The same things were measured in two ways. Each way mixes the same 8 hidden numbers, adds some noise and spreads widely along 6 directions of its own, which tell nothing about the thing.
(in the rows, 128 means zero)
Some things both ways: the first way, then the second way.
[137  82 121 168 130 155 129 133  65 108 119  96 178 133 133 144 127  91
 115  84 152 140 112 133 106 160]
[ 85 147 113 110 101 131 168 120 116 132 159 122 105 102 129]

[127 134 173 178 149 134  92 134  82 157 129 148 125 112 116  66 113 208
 159 112  74 100 111  94 105  91]
[114 110 123 130 114 148 146  96 134 114 149 128 119 170  99]

[149 145 164 154 142 138 122 150  74 126 136  99 114 108 140 141 142 136
 150 113 115 119 125 153 172 116]
[110 140 148 166 153 170 124 159 152 164 121 131 135 130  86]

[154 121 153 164 106 184 100 127  44  91 101 105 106 117 147 131 101 120
 148 101 125 122 154  93 167  71]
[190 141 123 139  99 136 138 161 118 145 181 162 141 119 107]

[ 83 132 151 156 126 139 158 154 114 136 140 104 144  92 138 104 148 167
 136  98 163 128 131 114  78  86]
[140 131 103 142 100 123 139 107 156 126 166 140 147 157  89]

[129 109 125 160 123 137  94 151  93 139 117 101 105 135 146 114 132 153
 129 141 126 108 120 148 125 140]
[134  84 167  81 120 109 170 128 126 112 134 134 143 115  97]

[164 116  76 151 100 144 121 168  77 143 138  52 105 136 161 147 138 128
 124 124 155 137 155 146 165 106]
[172 131 145 111 109 162 114 111  90 136 121 129 118  62 166]

[132 122 146 136 123 166 136 134 106 119  99 108 166 123 117 141  96 139
 135 106 121 104  92 129  89 114]
[ 84 165 102 123 131  79 115 127 131 114 119 103  97 167 174]

[168 124 129 123 124 179  97 192  71 133  52  58 114 101 141 170  86 182
 126 104 127 105 101 157 132 129]
[129 164 206 123 149 114 175 158 146 132 139 113 137  79 148]

[143 150 134 142 131 164 125 108 134 101 158  90 167 115 110 172 101 150
 206 124 117  95 102 137  91 105]
[168 133 161 112 143  94 197 142 153 121 207 136 165 118  85]

[152 150 139 167 122 128  95 164  63 139 104  90 113 117 142  94 121 147
 129 111 135 127 135 107 140 128]
[123 133 102 142 118 116 139 121 159 141 147 139 147 138  82]

[145 119 114  74 125 157 155 175 104 153 131  88 166 116 107 135  95 196
 125  70 106 101  99 143 128  78]
[152  79 164 140  96 168  90 144 115 135 126 135 160 106 119]

[128 132  89 148 146 128 138 138 115 165 176  95 117 149 137 147 119 125
 182 150 151 157 142 135 129  88]
[128 108 114 167 144 164 124 149 151 152  76 155 176  91 128]

[130 117  92 134  98 137 140 155 126 150 136  71 148 128 137 125 140 174
 111 123 131  99 114 145  91 101]
[145 151  96 125  84 173 119  94  71 111 146  96  82 111 139]

[132 156 163 152 119 132 111 126 101 142 110 147 122 142 118  72  91 154
 144 142  89  99 111  86 116  84]
[ 85 183  60  69 158  61 131 147 108 113 124 119 136 130 166]

[132 181 174 131 134 113 113 201  83 156 115 112  50 102 159 106 122 187
 138 153 125 120 139 147 190  93]
[143 127 139  87 135 137 118 105  82 118 160 130 138 115 109]

[113 135 151 135 127 154 127 166 108 137  72  81 145  98 125 122 124 146
 126 100 147 109  98 140  79 136]
[108 154 150 142 130 130 118 110 144 135 149 114 122 152 121]

[126 131  95 144  92 133 156 114 132 141 124  68 195 143 117 102 155 101
 104 101 136 104 103 121  66 114]
[151 139 116 103 125 162  66  88  70 125 130 124 108 121 152]

[121 115 105 163 130 130 156 126 111 151 157  92 159 143 136 130 152 111
 130 122 147 140 124 135 100 107]
[162  63  87  88  92 118 143 114 105  87 154 143 158 160  93]

[131 118 161 169 159 133 158 174  50 140 121 104 140 102 156 151 149 124
  96  90 152 158 123 152 147 127]
[ 94 100  91 130 104 116 146 117 137 103 151 126 127 197  83]

[162  95  55 139 100 133  84 131  94 159 150  97 100 194 133  94 104 102
 150 157 118 124 143 125 163 120]
[ 17 187 134 123 178 107 145 155 185 186  44 128 128  46 169]

[139 128  96 200  97 122 102 145 111 150 124  81 100 145 155 110 141 104
 143 173 155 133 141 135 107 146]
[171  77 171 140 116 180  55  74  84 122  80 125 127 111 154]

[114 124 133 145 146 145 121 149 100 129 129  74 146 102 140 147 146 168
 140 101 148 117 113 148  97 122]
[122 149  88 149 147  97 110 141 165 130  51 128 106 155 183]

[ 70  70 167 111 146 176 145  97 149  94 124 144 219 124  94 140 111 167
 132  88 109  67  50 147  22 132]
[ 91  99 161 101 114 103 183 156 125 110 150 127 123 155  89]

[116 151 180 158 130 164  94 160  92 130  87 120  72  98 134 104  94 154
 188 139 131 116 135 116 128  99]
[165 130 150  96 120 108 122 122 114 114 178 132 151 123 145]

[135 127 101 132 103 150 113 126 119 139 118  91 146 146 114  92 108 127
 150 118 124 105 117 107  98 105]
[154  92 123 120  93 127  74  80 103 112 144 134 119 160 132]

[ 91 107 135 194 124 128 100  99 124 121 158 130 114 150 132  86 154  79
 177 162 147 122 135 127  99 149]
[ 92 132  70 106 119 109 130 130 140 133 120 125 124 144 115]

Other things, the second way, with their names:
q893: [167 134 189 138 109 151 148 128 128 139 179 121 137 103  71]
q610: [100 118 105 127 104 133 132 173 171 136 130 112 170 111 111]
q691: [143 147  60 124 108 151 114 106  96 125 146 134 126 120 157]
q391: [137 157  74 160 103 173  64 164  93 153  69 112  97  82 197]
q564: [128 113 183 130 116 113 159 110 177 121 172 121 150 152  86]
q360: [116  91 205  73 113 101 138  42  96  69 176  95 108 164 135]
q547: [193 101 187  94 150 104 143 130 128 118 111 148 175  84 131]
q574: [138 118 175 156 118 142 109  49 123 135 165 143 116 161  63]
q749: [122 130 127 156 146 117 112 134 161 134 131 120 120 188  76]
q499: [146  89 134 125  78 145  80  73 104 135 182 135 115 162  65]
q787: [ 49 121 127 110 188  52 183 185 213 115  65 127 166 163 154]
q593: [155 163 163 138 147 168 100 137  96 158 146 129 138  88 104]
q873: [146  86 145 124 128 145  99 133 127 121  96 131 144 123 146]
q492: [124  93 109 131  88 112 103 126 133  95 128  98 126 166 158]
q583: [ 99 149  62  93 142  67  99 139 108  99 103  96 116 161 146]
q994: [114 169 124 106 102 119 160 115 100 116 162 116  94 105 171]
q778: [ 74  92  68 112 125 116 109 129 139 128 101 132 159 156  96]
q508: [201  98 103 129  98 111 114 148 130 100 141 135 153 151 142]
q119: [174  89 194 163 107 168  91  55 111 128 139 150  65 199 108]
q933: [178  78 174 118  79 214 123  61  43 117 148 146 102  93 112]
q684: [116 113 115 128 140  81 151 148 168 122 109 141 151 162  99]
q350: [133 139 138 112 138 118  93 114  77 128 112 128  90 120 174]
q150: [164 124 197 118 144 128 130 117 130 133 143 141 137 119 140]
q140: [169 114 107 113  93 172 141 140  98  95 148 112 122 130 153]
q15: [163 136 124 148 100  86 139 104 160 119 135 135 104 156 142]
q942: [104 142 130 115 113 134 168 133 113 115 132 115 104 122 126]
q685: [128 101 154 100 113 132 140 138 124 139 173 141 181  92  86]
q535: [148 149 128 124 145 137 148 136 110 132 130 144 121 119 126]
q451: [ 24 199  62 113 126  83 135  90 133 148 110 113  74 125 155]
q427: [149 106 147 126 163 141 123 157 138 141  90 147 176  97 133]
q466: [129 174  50  85  98  89 175 159 132 118 172 131 135 120 138]
q291: [179 111  78 172  52 250  58 146  14 139 155 133  85 130 106]
q245: [168 128  71 154  86 123  92 142 139 127 129 129 115 169 126]
q460: [142  77 160 142 117 190  66 150 122 150  88 126 160  81 148]
q539: [109 136  99 188 107 165  78 156 150 162  85 129 113 130 151]
q683: [147 171 103 111 115 115 130  62 101 120 148 124  78 141 146]
q982: [151 124 125 162 127 158 133 147 151 142 130 124 152 113 109]
q965: [ 77 128 126 102 164 103 135  92 152 139 112 139 161 115 108]
q407: [121 119 114 154 117 169 113 195 113 142  90 126 140  95 136]
q718: [ 95 140 168 123 129 138 115 108 117 121 121  93  77 135 178]
q95: [164 179  86 168 149 138 116 160 118 136 127 130 142 114 156]
q59: [150 141  95 121 144  99  90 127 135 123 125 138 150 157 141]
q34: [ 87 146 147 120 136 143 126 130 131 146 112 121 137  81 147]
q754: [151 168 143 116 130 129  91  88 114 158 156 135 106 106 144]
q760: [125  90 142  69 120 117 140 140 108  96 139 122 170 114 143]
q419: [173  94 141 141  83 201 133  88 103 126 158 135 128 101 110]
q553: [139 118  94  62 141  96 148 151 112 107 106 138 140 122 148]
q608: [178 113 153 119 108 137 137 132 134 123 158 132 155 112 114]
q998: [106 127 110 131 114  98 224 153 190 121 205 152 167 178  22]
q417: [118 109 178 114 144  84 175  87 194 136 144 150 164 121  85]
q845: [ 68 170 116 128 179 113 167 161 175 141  77 115 181  67 160]
q621: [155 139 102 104 127 133  83 101  68 120 132 131 111 122 151]

Some of these things the first way, each followed by its name:
[ 96  81  73 120 105 147 143  92 157 131 155  93 207 163 110 116 135 151
 121 112 129  86  90 126  30 102]
q933
[123 154 116 132 151 114 149 170 143 189 173 108 127 120 119 126 104 211
 180 145 118 126 114 140  95  85]
q845
[158 155 131 144 110 136 102 106 105 121 110 103 178 144 102  92 102 141
 136 108  90  84  90  94  89 116]
q621
[140 124 107 119 113 147 168 155 142 153 145  92 178 128 115 148 106 185
 127 120 106  94  88 154  80  91]
q360
[ 96 130 127 130 128 150 139 111 143 123 162 105 128 135 136 150 132 148
 172 153 140 106 123 143 105  72]
q535
[128 114 138 135 124 155 170 171  61 138 152 100 128 102 150 133 132 165
 115  76 140 141 152 124 163  48]
q466
[116 132  90 143  95 137 134 131 131 122 146  62 144 132 149 138 148 144
 127 135 163 109 130 133  89  98]
q683
[155 140  93 172  89 140 124 109 129 128 209 114 105 157 142 135 107 164
 190 181 104 103 154 114 142  41]
q547
[109 107 169 152 132 175  95 131  98 112  97 141 139 114 115 103  78 189
 161 109 109  91 101  98  71 105]
q994
[144 123 143 158 173 144 126 144  87 172 150 127 120 128 123 145 105 165
 180 131  95 136 115 146 144  91]
q787
[134 115 113 121 139 149 122 146 120 153 121  84 178 122  90 112 116 139
 160  84 116 107  87 141  81 151]
q460
[124 122 176 167 135 153 172 190  67 117 151  98 148  59 149 155 144 187
 122  66 145 132 129 149 125 105]
q564
[119 159 138 116 105 144  85 173 102 129  95  77  69 108 144  91 121 163
 155 131 147  99 142 125 147 107]
q754
[102 120 150 125 141 143 139 196 109 167 133 106  99  94 128 106 127 180
 159 108 137 125 127 157 126 112]
q610
[171 118  79 145  91 148 141 121 101 142 166 104 132 174 121 123  99  86
 159 138 112 132 144 117 160  80]
q685
[106 115 186 125 124 168 138 114  93  96 166 167 108 127 131 114 111 158
 162 118  92  91 137 118 175  39]
q291
[144 169 143 191 124 157 107 111 106 120 133 112  96 131 139 146  93 114
 211 174 132 132 144 106 126  79]
q95
[126 102 136 113 143 171 126 149 116 122 103  77 175 107 110 164 118 153
 144  86 124  93  75 174  84 154]
q718
[145 132 118 135  87 136 107 121 101 112 145 108 129 153 122  80 116 113
 142 122 113  93 134 104 148 105]
q499
[147 168 141 134 100 141  91 150 105 133  76  84 106 126 131  99 109 145
 135 141 116  87 112 123 129 119]
q593
[131 106 148 122 143 165 127 130 102 126 120 123 166 127 109 137  95 163
 144  97  97  96  88 137 103 109]
q407
[108  90 106 145 112 137 134  78 130  88 139 111 252 163  97 103 121  88
 113  84 143  98  74  98  16 171]
q451
[152 117 113 139 137 145 129 138  98 150 124  77 185 125 109 132 126 147
 132  83 111 111  93 138  93 132]
q873
[105 139 113 114 146 102 151 163 128 182 158 106 115 145 131 105 144 125
 143 144 146 139 126 159 139 114]
q778
[134 121 126 164 126 151 113 132  82 158 105 104 110 141 139 105 124 131
 137 130 121 130 133 114 129  81]
q998
[127 134 112 136  95 157  91 147 108 148 113  87  72 130 139  89 119 165
 160 144 127  98 149 117 139  68]
q245
